There are 8 hidden switches. A switch that is on adds its own fixed numbers to the row, and there is some noise. The rows also spread widely along 11 directions, which tell nothing about the answers.
Some rows, each with its switches (1 for on, 0 for off) after it:
[ 14,   0, -10,  -6,  -3,   3, -12,  20,  13,  -8, -23,  10,  36, -34,  -5,
 -19, -35, -20,  -9, -15,   0, -11, -27,   2, -14, -10,  -2] -> 0 1 1 0 0 0 0 0
[ -3,   0, -11,  37,  15,  -3,  41,  -3,   8, -32,  19, -19,  36, -19,  -4,
 -10,   8,   0, -38,  17,  25, -34,   0,  24, -38,  -4, -14] -> 0 0 0 0 0 1 1 0
[ -3,  -5, -37, -15,  22,  20, -25,   6,  -7,  23, -13,  -3, -31,   2,   7,
  14,   7, -16,  -4,  -5,   5,  13,  15, -14, -19,   2,   8] -> 1 1 1 0 0 0 1 0
[ 15, -29, -15, -33,   4, -11,  -2,  23, -29,  -1, -15,   1, -14,  10, -12,
 -25,   6, -11,  21, -18, -22,  -8, -16,  -3, -27,  -3, -21] -> 1 0 1 0 0 1 0 0
[-13,  11,   8, -14,  -4,   7, -20, -31, -20,  37,  11,  18, -23,  15,  21,
 -18, -23,  33,   0,  15,  20,  27,  13,   1,  10,  -9,  21] -> 0 1 1 0 1 1 1 1
[  0,  -9,   3, -11,  14, -43,  14,   5,   0, -11,  18,   4,  -8,  12,  -2,
 -44,  -2,  18,  14,   3,  -9,  -3, -23,   5, -21,  11, -40] -> 0 0 1 1 0 0 0 0
[  5,  -7, -27,  -7, -33,   8,   9, -11, -15,  -5, -24, -31,   1,  13, -38,
  -3, -26,  25,   5,  10,  -3, -21, -22,  11, -30, -22,   2] -> 0 1 0 0 1 1 1 1
[-11,   6,   6,   1,   1, -11,  11, -28,   5,   4,  16, -25, -18,  38,  19,
   5,  -1,  11, -24,  19,  36,  15,  29,   7,   8,  -1,  13] -> 1 0 0 0 0 1 0 1
[-17,  16, -32,  -4,  -3,  17, -18, -18,  26,  12, -39,  23,  31, -29,   3,
  10, -36,   9,  -4,  -9, -13,  -5,  11, -12, -24, -16,  26] -> 1 1 1 0 0 1 1 0
[-14,  19,  14,  16,  -3,  29,  -9,  -4,  24,  11,   7, -30,  17,   8,  24,
  22,  10,  -9, -48,  -5,  34,  14,  15,   1, -11, -20,  24] -> 1 0 1 0 1 0 1 0
[ -8, -12,   6,   4,  14,  -8,   6,  -1,  -3, -11,   0,   3,  16,  -8,   0,
 -24,   9,   7,   0,  -4,  -2,   1,  12,  -1, -31, -12,  -5] -> 0 1 0 1 0 1 0 0
[  8,   5, -33,  17,  27,  15, -12,  -5,  -2,  17,  -9, -36, -29,   0,  -2,
  25,  11, -19, -23,   2,  19,  -3,  10,  10, -22,   9,  14] -> 0 0 1 1 1 0 1 0
[ -2,  -7, -15, -26, -10, -29,  -7, -13,   2,   7,  -4,  -4, -29,  35,  -5,
 -20, -20,  21,  28,  16,  -9,   1, -19,  10,   7,   8, -18] -> 1 0 1 1 0 1 0 0
[  1,  -4, -22,  -4,  -1, -18,   5, -32,   3,  -1,  -5,  12, -10,  14,   5,
 -14, -39,  10,  13,  20,  16,  -6,   4,   4,  17,  12,   3] -> 0 0 0 0 0 1 0 1
[ 27,   9,  -6,   6,  -2, -64,   3, -23,  10,  -5,  -4,  -6, -14,  38, -14,
 -33, -44, -21,  -2,  14,  25,  11, -14,   8,   6,  29,  -8] -> 1 0 0 0 1 0 1 1
[  5, -29, -26, -39, -18,   6,  -5,  32,  -8,  -5, -31, -18,   0,   9, -23,
   0,   5,  -5,  28, -21, -39, -13, -26, -12, -32, -18, -19] -> 1 0 0 0 0 1 0 0
[-11, -11,   0, -33, -13, -33,  -7,  18,   8,   4,   7, -36, -25,  57, -10,
  -4,  23,  -2,  21,  -6, -23,  17, -10,  -9,  -8,  -7, -26] -> 1 0 0 0 0 1 0 1
[  1, -19, -36, -29,   1, -21, -25,  -8,   6,   6, -33,   4, -18,  28, -22,
 -20, -19,  -2,  44, -10, -30,   8,  -7, -24, -24,   1,   1] -> 1 1 1 1 1 1 1 0
[ -5,  -7,  20, -24,  -9,  16, -31,  14, -18,  23,   6,  29,   8,  -3,  22,
 -33, -12,   4,   9,  -5,  -6,  10, -10,   3,  14, -17,  -1] -> 1 1 1 0 0 0 0 0
[  1,  12, -13,  -3, -31, -11,  23, -22,  -9,  -4,   0, -29, -13,  20, -13,
  -6, -29,  35, -19,  32,  23, -14, -11,  24, -10,  -6,  -6] -> 1 1 0 0 0 0 0 1
[ -6,  -4, -17,  16,  19,  20,  -3, -18, -11,   3, -14,  -6,   4, -13,   2,
   9,   0,  -9, -21,  -4,  13,   2,  37,  -4, -25, -11,  31] -> 0 1 0 0 0 1 1 1
[ 17,  -7, -18,  25,   1, -18,  10,  -7,  32, -30,  -8, -35,   9,  28, -20,
   4, -14, -34,  -8,  -1,  27,  -5,  -7, -12, -12,   6,  -1] -> 0 0 0 0 1 0 1 0
[-14,  -2,   2,   8,  -4,  11, -12,  -4, -13,  13,   0, -42,  -4,  15, -11,
  -2,  17,   8, -10,   6,  -8, -23,  15,  38, -15, -18,   7] -> 1 1 1 1 0 1 0 1
[ -1, -54, -24,   0,  22,  13, -20,   0,  22, -10,  -9,   5,  26,   9,   8,
 -33, -12, -51,  33,  -4,   4, -14,  15,  -7,  13,  -3,  11] -> 1 0 0 1 1 1 1 1
[ 10,  -5,  -8,   6,  15,  -2,  18,  -2,  -3,  -7,  16, -10,  -1,   3,  17,
 -19,  -6,  -6, -43,  17,  55,  13,   3,   3, -17,   2,  -1] -> 1 1 0 0 0 0 1 0

New rows. What belongs after each?
[-19, -23, -12, -24,  -3,  12,   6,  13,  -9,   6,  22,  -2,  -5,  16,  12,
 -20,  10,  22,   9,  20,   6,   5,  -7,  -4, -10, -19, -21] -> 1 1 0 0 0 1 1 0
[ 31,  -5,   4,   0,  -2,  -2,   2,   6, -11,  -3, -18,   1,  12,  -9,  -2,
 -20, -22, -24, -21, -16,  22,  15, -20, -12, -21,  -5,  10] -> 0 0 0 0 1 0 1 0
[-13, -36,  -8, -23,   4,   9, -10,  23,  -1,  -5,  13, -15,  17,  19,  -3,
 -30,  18, -18,  18, -11,  -6,  -5,  -4,  -9, -27, -23, -13] -> 1 1 1 0 1 1 1 1
[-21,  -6, -22,  -2,  11,  10, -12,  -3,  39,  -2, -17,  -2,  16,  -2,   4,
  11,   4,   1,   7, -16, -14,  15,   9, -35, -31, -10,   4] -> 0 0 0 1 1 0 1 0
[-17, -22,   3,  -8,   8,  11, -12,  21,  -3,   4,  29,  19,  15,   2,  11,
 -33,   9,  -4,  18,  12,  -4,   2, -12,   3,   6, -13, -24] -> 0 1 0 0 0 1 1 0
[-16,   3, -34,  -5,  19,  31, -35,   1,  12,  32,  11,  -1, -23,   3,  16,
  21,   2,  -6,   5,  11,  11,  13,   9,  -5,   6,   4,   6] -> 0 1 1 0 1 0 1 0
[  6,  10,  -7, -13,  10, -27,  -9,  14,   3,  13,  -9,   3,   2,  -2,   0,
 -12,  -7, -14, -13,  -8,  -7,   9, -15,   5, -23,   5, -11] -> 1 0 1 0 0 1 1 0
[-13, -14,  -9, -26,   1, -15,  -5, -11,  21,  -6,   8, -10, -10,  40,  13,
 -17, -14,  -1,  13,   5,  19,  17,   9, -17,   3,  -5,  -1] -> 1 1 1 0 0 1 0 1
[ 10,  12, -18, -18, -13, -16, -29, -11,   1,  30, -26,  28, -10,   1,  -3,
 -14, -49,   1,  11,   9,  -6,  18, -13,   1,  14,   6,  11] -> 1 1 0 0 0 1 1 0
[-26,  -6, -16,  23,  19,  14, -10, -12, -15,  23,   4, -18, -10,  -1,  -4,
   5,  28,  10,  -7,  16, -23, -29,  32,  43, -15,  -6,   7] -> 1 0 0 1 0 1 1 1
[ -3,  27, -22, -16,   7,  -8, -20,  -1,  17,  33,  -5,  -6, -25,   2,  18,
  16, -25,  -2, -22,   6,  16,  24, -10,  -3,   4,   8,   5] -> 0 0 1 0 0 0 1 1
[ -7, -19,   6, -15, -24,  30, -19,   9,  -4,   6, -14,  -4,   9,  16,  -6,
  -2,  -8,   4,  18,  -9, -13,   9,  -9, -20,   4, -37,  10] -> 0 1 0 0 0 1 1 0
[-14,  -1,  16,  12,  20,  17, -28,   1, -11,  30,   1,  23,   7, -19,  16,
 -12,  11,  -7,  -3,  -7, -20,   7,  17,  12,   3, -12,  13] -> 0 0 0 1 0 1 1 0
[ -6,  -2,  11,   5, -10, -15,  13, -23,   4, -12, -22,  -7,  20,  14,  -9,
 -16, -10,   4, -14, -18,  -3,   4,  18, -11, -28, -20,  17] -> 1 0 0 0 0 1 1 1
[ 15,  -9, -19, -14,  -9,   2,   1,  -5, -18,   6,  -8,  19,  -5,  -3,  -2,
 -26, -34,  10,   5,  11,  18,   8, -23,  -8, -10,  -2,  -4] -> 0 1 0 0 1 0 1 0
[-23,  13, -12,  -8, -25,  37, -17,  -1,  13,  19, -11, -19,   2,  10,  -1,
  30,  -4,  28,   1,   3, -11,  -4, -13,  -3,   2, -31,   9] -> 0 0 1 0 0 1 1 0
[ -5, -19,   1,  -2, -25,   9,  -6,  -5,  13, -13, -27, -15,  19,  14, -20,
  -3, -13,   7,  27, -15, -28, -13, -11,  -8,  -6, -31,   6] -> 0 0 0 1 0 1 0 0
[  3, -11, -22, -15,  20,  -7,  -6,  -3, -10,  12,   8,   6, -22,   2,  16,
 -24, -12,   7,  -1,  17,  19,   5,   1,   9,  -8,  10,  -7] -> 1 1 1 1 0 0 0 0
[-10,  -2, -44,  -5,  18,  10,   7,  -5,  18,  -4,   7,  -1,   3,  -9,  13,
  -3, -12,   6, -18,  19,  34,  -2,   4,  -7, -31,   5,  -5] -> 1 1 1 0 1 0 1 0
[ -9,  23,  -5,   2,  23, -24,   5,  -7,  -4,  18,  11,  14,   2, -30,  18,
 -23,  -5,  18, -34,  19,  14,  12,   8,  30, -29,  13,  -5] -> 1 1 0 1 0 1 0 0
[  6,   8, -13, -21, -28, -10,  13,  -9,  -2,  11,  -8,   6,   3,   1,   5,
 -24, -50,  30, -13,  23,  19,   0, -36,  12,   1,  -7,  -7] -> 1 0 0 0 0 0 1 1
[  0,  16,  12,   5, -12, -14,  -6,  -2, -19,  22,  -5, -25, -16,   3, -12,
  -5,  -1,  18, -16,   6, -18,  -5, -11,  35, -11,  -8,  -4] -> 0 0 0 1 0 0 0 1
[ 10, -17,   1, -23,   6, -25,   5,  10, -22,  -5,   5,   3, -15,  18,  -7,
 -27,   7,   5,  16, -15,  -9,  10, -14, -17, -32,   2, -25] -> 0 0 1 0 1 0 0 0
[  4, -16,  -4, -29,   4,   5, -24,  -2, -26,  27, -25,  -9, -33,  16,   1,
  -8,   2,   0,   6, -19, -11,  20,  16, -12, -23, -12,  18] -> 1 1 1 1 0 0 0 1
[  0,  20,  -9,  31,  20, -29,  -3, -33,  26, -10, -14,  -4,  14,  -5,  -3,
 -10, -23, -15, -25,   3,  21,  -6,  26,  13, -19,  14,  15] -> 1 1 1 1 0 0 0 0
[ -5,  19,   4,   6,  -8, -29,  -7, -15,  29,  -2,  -2, -27,   3,  40,  -6,
   7,  -7, -12,  -9,  -3,  10,   7,   5,   2,  -3,   3,   7] -> 1 0 1 0 1 1 0 0
[ -8, -10,  -9,   1,  21,   3, -16,   1, -15,  15,  -4,  16,   8,  -6,   2,
 -17,  16,  -6,   9, -15, -21,  -7,  17,   3, -30,  -4,   1] -> 1 0 1 0 1 1 1 0
[-10, -12,   9, -25, -17,  -6, -17,   7,  11,   6,   6,   7,   1,  30,   3,
 -15, -10,   2,  34,  -4, -11,  19, -16, -16,  15,  -9, -10] -> 0 0 0 0 1 1 0 0
[ -2,  -1,   4, -21, -14,  40, -16,  -1,  13,  11, -26,  12,  21, -16,  29,
   6, -27,  -3, -20, -18,  25,  31,  10, -30,  -3, -30,  33] -> 1 1 0 0 0 0 0 0
[-10, -22, -15, -21,   5,  39,   7,  -1, -22,  12,  22,   3, -16,   4,  33,
  -7,   5,  22, -12,  25,  37,   8,  11,  -1,   1, -12,  -2] -> 1 1 0 0 0 0 0 0
[-11, -13, -20,   3,  37,  -9,   9,  47,  38, -20,  17, -27,  34, -12,   8,
   0,  43, -51, -32, -17,  11,   5,  -1,  -6, -57,  -1, -27] -> 1 0 0 0 1 1 1 0
[  0, -10, -38,  -9,   1,   9, -30,  -3,  17,  19, -19,   0, -10,   6,   7,
   9, -33, -29,  12,  10,   3,  -7,   4,   8,  36,  10,  13] -> 1 0 0 0 0 0 0 1
[  3, -18, -24, -10,  20,  16, -13,  -7, -23,  10,  -7,  15, -16,  -4,   3,
 -12,  -7,  -5,   9,   2,   9,   1,  11,  -9, -11,  -4,   7] -> 0 1 1 0 0 1 1 0
[ 23,  -5,  19,   3,  30, -61,   4,  22,  -4, -14,  24, -23,  -8,  14,  -6,
 -48,   7, -40, -19,   0,  28,  15, -20,  19, -21,  21, -27] -> 0 1 1 1 0 1 0 0
[ -3,  -7,   1,  -8,   9,  17, -19, -20, -19,  21, -11,  21, -13,   9,  17,
 -12, -10,   3,  -3,  -6,  12,  22,  30, -17,  -2, -12,  31] -> 1 1 1 0 0 1 1 0
[ -5,  32, -13,  24,  -6,  21, -18, -17,  -5,  25, -24, -48, -19,   1, -14,
  39,   3,  10, -40,   7,   8, -12,  18,  38, -16, -12,  30] -> 1 1 1 1 0 0 0 0
[ -5, -11,  11,  16,  -7,  19,  -2,   7, -14,  -1,   1,  -3,  22,  -4,  -8,
 -17,  12,   0, -12,   0,  -9, -14,   5,  13, -21, -25,   2] -> 1 1 0 0 0 0 1 0
[  6,  10,  -3, -17, -14,   4,  -6,   0,  -7,  16,   5, -38, -33,  36,   6,
  11,  -5,   0, -21,  14,  35,  15,  -9,  10,   4,  -7,   4] -> 1 1 1 0 0 1 0 0
[  9,  -3, -19,   9,   8,  23, -23,  -9, -15,  24, -13,   9,  -1, -23,   7,
 -11, -30,  -8,  -8,  20,  14, -16,   1,  36,  18,   5,  17] -> 1 1 0 1 0 0 0 0
[ 11, -14,  30,  13,   8, -12,   1, -20, -25,   0,  17,  22, -13,  29,  11,
 -39,  -6,   1,   9,   9,  14,  14,  11,  -5,  19,   2,   3] -> 0 0 0 0 0 0 1 0
[  8,   4,  22,  18,  11,  -8,   0, -10,  -6,   3,  17, -14, -14,  25,  12,
  -6,   3, -15, -24,   7,  37,  22,  11,   6,  13,   1,  11] -> 0 0 0 0 0 1 1 0
[-12, -12, -44,  -4,   2,  30,   1, -11,   4,   5, -22,  -1,  17, -22,   6,
   1, -26,   6,  -9,  13,  11, -18,  12,   6, -18, -13,  17] -> 1 1 0 0 0 1 1 1
[  0, -14,   4,  -5,  20, -28,  30,   4,  20, -35,   0, -37,  19,  18,   9,
 -16,  18, -26, -33, -27,  27,  12,  14, -20, -50, -11,  -3] -> 1 0 1 0 0 1 0 1
[ -8,  10, -20,  14,  13, -14,  -4,   0,  24,  -2, -23,   5,  29, -19, -10,
   3,  -4, -19, -15, -13, -20,  -8,  11,   2, -36,   1,   5] -> 1 0 0 0 0 1 1 0
[ 19,  19,   6,  17,  24, -25, -11,   3, -26,  16,   4, -19, -17,  -5,  -6,
 -10,   1, -31, -40,  -6,  20,   2,  12,  34, -15,  14,   5] -> 0 1 1 0 0 0 0 1
[-10,  -2,  11,   8, -23,   4,  14, -18,   8, -22, -15,   3,  43, -13,  -7,
 -26, -23,  33,  -2,  -1,  -1, -15,  -5,   4, -23, -31,   5] -> 0 1 0 1 0 1 0 0
[  3,  21,   8,   5, -38,  12,  20, -14,  -3,   1, -18, -24,  18, -13,  -2,
   5, -34,  33, -36,   6,  20, -11, -20,  19, -14, -28,  11] -> 0 0 0 0 0 0 0 1
[-19,  -9, -54, -22,  -2,  33,  11,  27,  21,   2,   3,  -4,  20, -30,  11,
   4,  -9,  17, -13,  25,   9, -14, -26,   1, -32, -14, -27] -> 1 1 0 0 0 0 1 0
[-17, -10, -12,  -8,   6,  14, -10,   7,   1,  -1,  -6,  -7,  16,  -1,  -4,
  -9,   8,   2,   3, -10, -11,  -7,   8,  -8, -31, -25,   3] -> 0 1 1 0 0 1 1 1
[ -7,   4,  -7,   5,   0,  19, -12,  -2,  32,   3,   6, -33,   5,  19,  14,
   2,  -7, -12, -28,   5,  43,  15,  -1,  -5,  -8, -15,  15] -> 1 1 1 1 1 0 1 0
[ 12, -18,  -8,  11,  31, -23,  27, -16,   5, -27,  10, -12,   0,  16,  12,
 -24,  -8, -23, -26,   6,  53,  13,  18, -14, -17,   8,   6] -> 0 0 0 0 0 1 1 1
[ -3,  11,   5,   7,   6, -18,  -8, -10,   9,   1,  11, -34, -17,  35,  -1,
   5,   5,  -8, -14,  -1,  19,   8,  17,   2,  -6,  -3,   3] -> 0 1 1 0 0 0 0 1
[ -6, -16, -53, -18,  -9,  -5, -35,  -3,  17,   5, -29, -17, -18,  42, -36,
  12, -13, -14,  54,  -3, -36, -14,  -5, -14,  -6,  -1,  -3] -> 1 1 1 0 1 1 1 0
[-16, -16, -38, -24,  28,   5, -19,  18,  14,  15,  15, -22, -38,  25,   8,
   7,  20,  -2,  15,  12,   1,  18,  -3, -18,  -9,   4, -21] -> 0 1 1 1 0 0 1 0
[ -9,  26,  16,  11,  -6,  -9,  -7, -26,  -7,  20,   5,  32,  15, -13,  13,
 -14, -24,  23, -11,  10,   2,   4,   8,  22,   3,   2,  11] -> 0 0 0 0 1 1 0 0
[ -1, -16, -14,   6,   8,   4, -37, -17,  25,  11, -18, -33, -32,  55,  -8,
  20,   2, -39,  22,  -6,  -4,   8,  24, -13,  27,  -2,  28] -> 1 0 1 1 0 1 1 0
[ -3,   7, -25,  -8,  -4,  18,  -7,  -8,  -4,  15,  -8, -19, -15,  10,   2,
  12, -11,   6, -18,  15,  22,   1,   1,   6, -10,  -8,  13] -> 1 1 1 0 0 1 1 0
[ -3,  -5, -31,   5,   8,   1, -13, -22,  19,   1, -13,  -6,   4,   6,   0,
  -4, -24,  -8,  11,   6,   7, -18,   7,  10,  -1,   6,  13] -> 1 0 1 1 1 1 0 0
[ -2,  -4,  -4, -34,  -1,  -9,  -4, -21, -23,  20,   0,  11, -32,  22,  20,
 -19, -16,  26,   4,  11,  12,  16,   6,   2,   5,   1,   5] -> 1 0 1 0 0 1 0 1
[  3,   3,  17,  15, -12, -45,  -3, -30,  10, -13,  -9,   3,  13,  26, -28,
 -50, -39,  15,  20,   3, -14, -10, -10,   8,  -4,  -5,  -3] -> 0 1 1 1 0 0 1 1
[ 14, -24, -17, -24,   6,  32, -31,  -1, -13,  28, -12, -11, -37,  22,  11,
   1, -10, -15,  16,  -3,  18,  22,  -6, -16,  14,  -7,  19] -> 0 0 1 1 1 1 1 0
[ 27,   2, -33, -34, -38,  11,   8,  16, -29,  11, -18, -22, -10,  -4, -27,
 -14, -43,  27,  -6,  17,  16, -13, -72,  16, -28, -15, -18] -> 0 1 1 0 1 1 1 0
[-21,  14,   9,  20,  -7,  -3, -17,  -1,  26,  -1,   5,  -4,  36, -12,  -5,
 -11,  -2,   6,   6,  -3, -23, -24,  -8,  23, -10, -12,  -7] -> 0 0 1 1 1 0 0 0
[  6, -20,   6,  -1,   0,  17,  -7,  -1,  -8,  -3,   1,   1,   3,  15,   9,
 -18,  -7,  -6,   4, -12,  17,   8,  -3, -19,  -6, -18,   9] -> 0 0 1 0 1 0 1 0
[  2,  16,  12,   9,  14,  -6,  13,  -5, -26,  14,   3,  -8, -12,  -6,   6,
   2,  19,   9, -43,  -4,  15,  20,  13,   5, -37,  -7,   6] -> 0 0 0 0 0 1 1 0
[  1,   2,  12, -35,   6, -29,   5,  37,   3,   7,  13,  14,  12,  -6,  17,
 -43,   4,   3, -17, -15,  -1,  29, -35, -16, -37,  -5, -35] -> 1 0 1 0 0 0 1 0
[ -2,   7,   9,  -5, -32,   3,  12,  -5,  -5,   6,  13, -49, -11,  41,  -3,
   0,  -6,  20, -25,  18,  26,  -7, -23,  26,   4, -23,  -2] -> 1 0 1 0 0 1 1 1
[-19, -12, -18,   2,  -4,  37,   4,   4,   7,   0,  11, -36,   3,   3,   7,
   8,  12,  17,  -9,  18,  11, -30,  -6,  26, -10, -19,  -9] -> 1 0 1 1 0 0 0 0
[-14,  -9, -17,   0, -14,  32, -11, -16,   4,   5,  -3, -23,  -1,  21,   3,
  13,  -8,   7,   2,  12,  17,  -8,  25,   2,   1, -16,  21] -> 1 1 0 0 1 0 0 1
[-19,  -6, -24,   1,  12,  14, -11, -13,  21,  -2, -12,  28,  15, -10,   8,
  -4, -21,   7,  17,  -1, -12, -10,   9, -21,  -6,  -5,   4] -> 0 0 1 0 0 0 1 0
[  0, -59,   6, -23,  38,  -4,  12,  23,  -9, -24,  -1,  22,  24, -11,  24,
 -55,  28, -23,   9, -33,  -4,  15,  19, -34, -48, -14, -15] -> 1 0 0 1 0 1 0 0
[ 19, -14,   7, -17,   1, -25,   1, -13, -30,   3,  -2,  46,  -4,   6,   2,
 -60, -34,  18,  22,  -1,   2,  12, -20, -17,  -7,   6, -11] -> 0 0 1 0 1 0 1 0
[ 13,   7, -24,   5,  15,  10, -17,  15,  -7,  10, -28, -16,  -7, -22,  -9,
  23,   5, -26, -20, -22, -12, -11,   2,   7, -29,   1,  10] -> 0 0 1 0 0 0 0 0
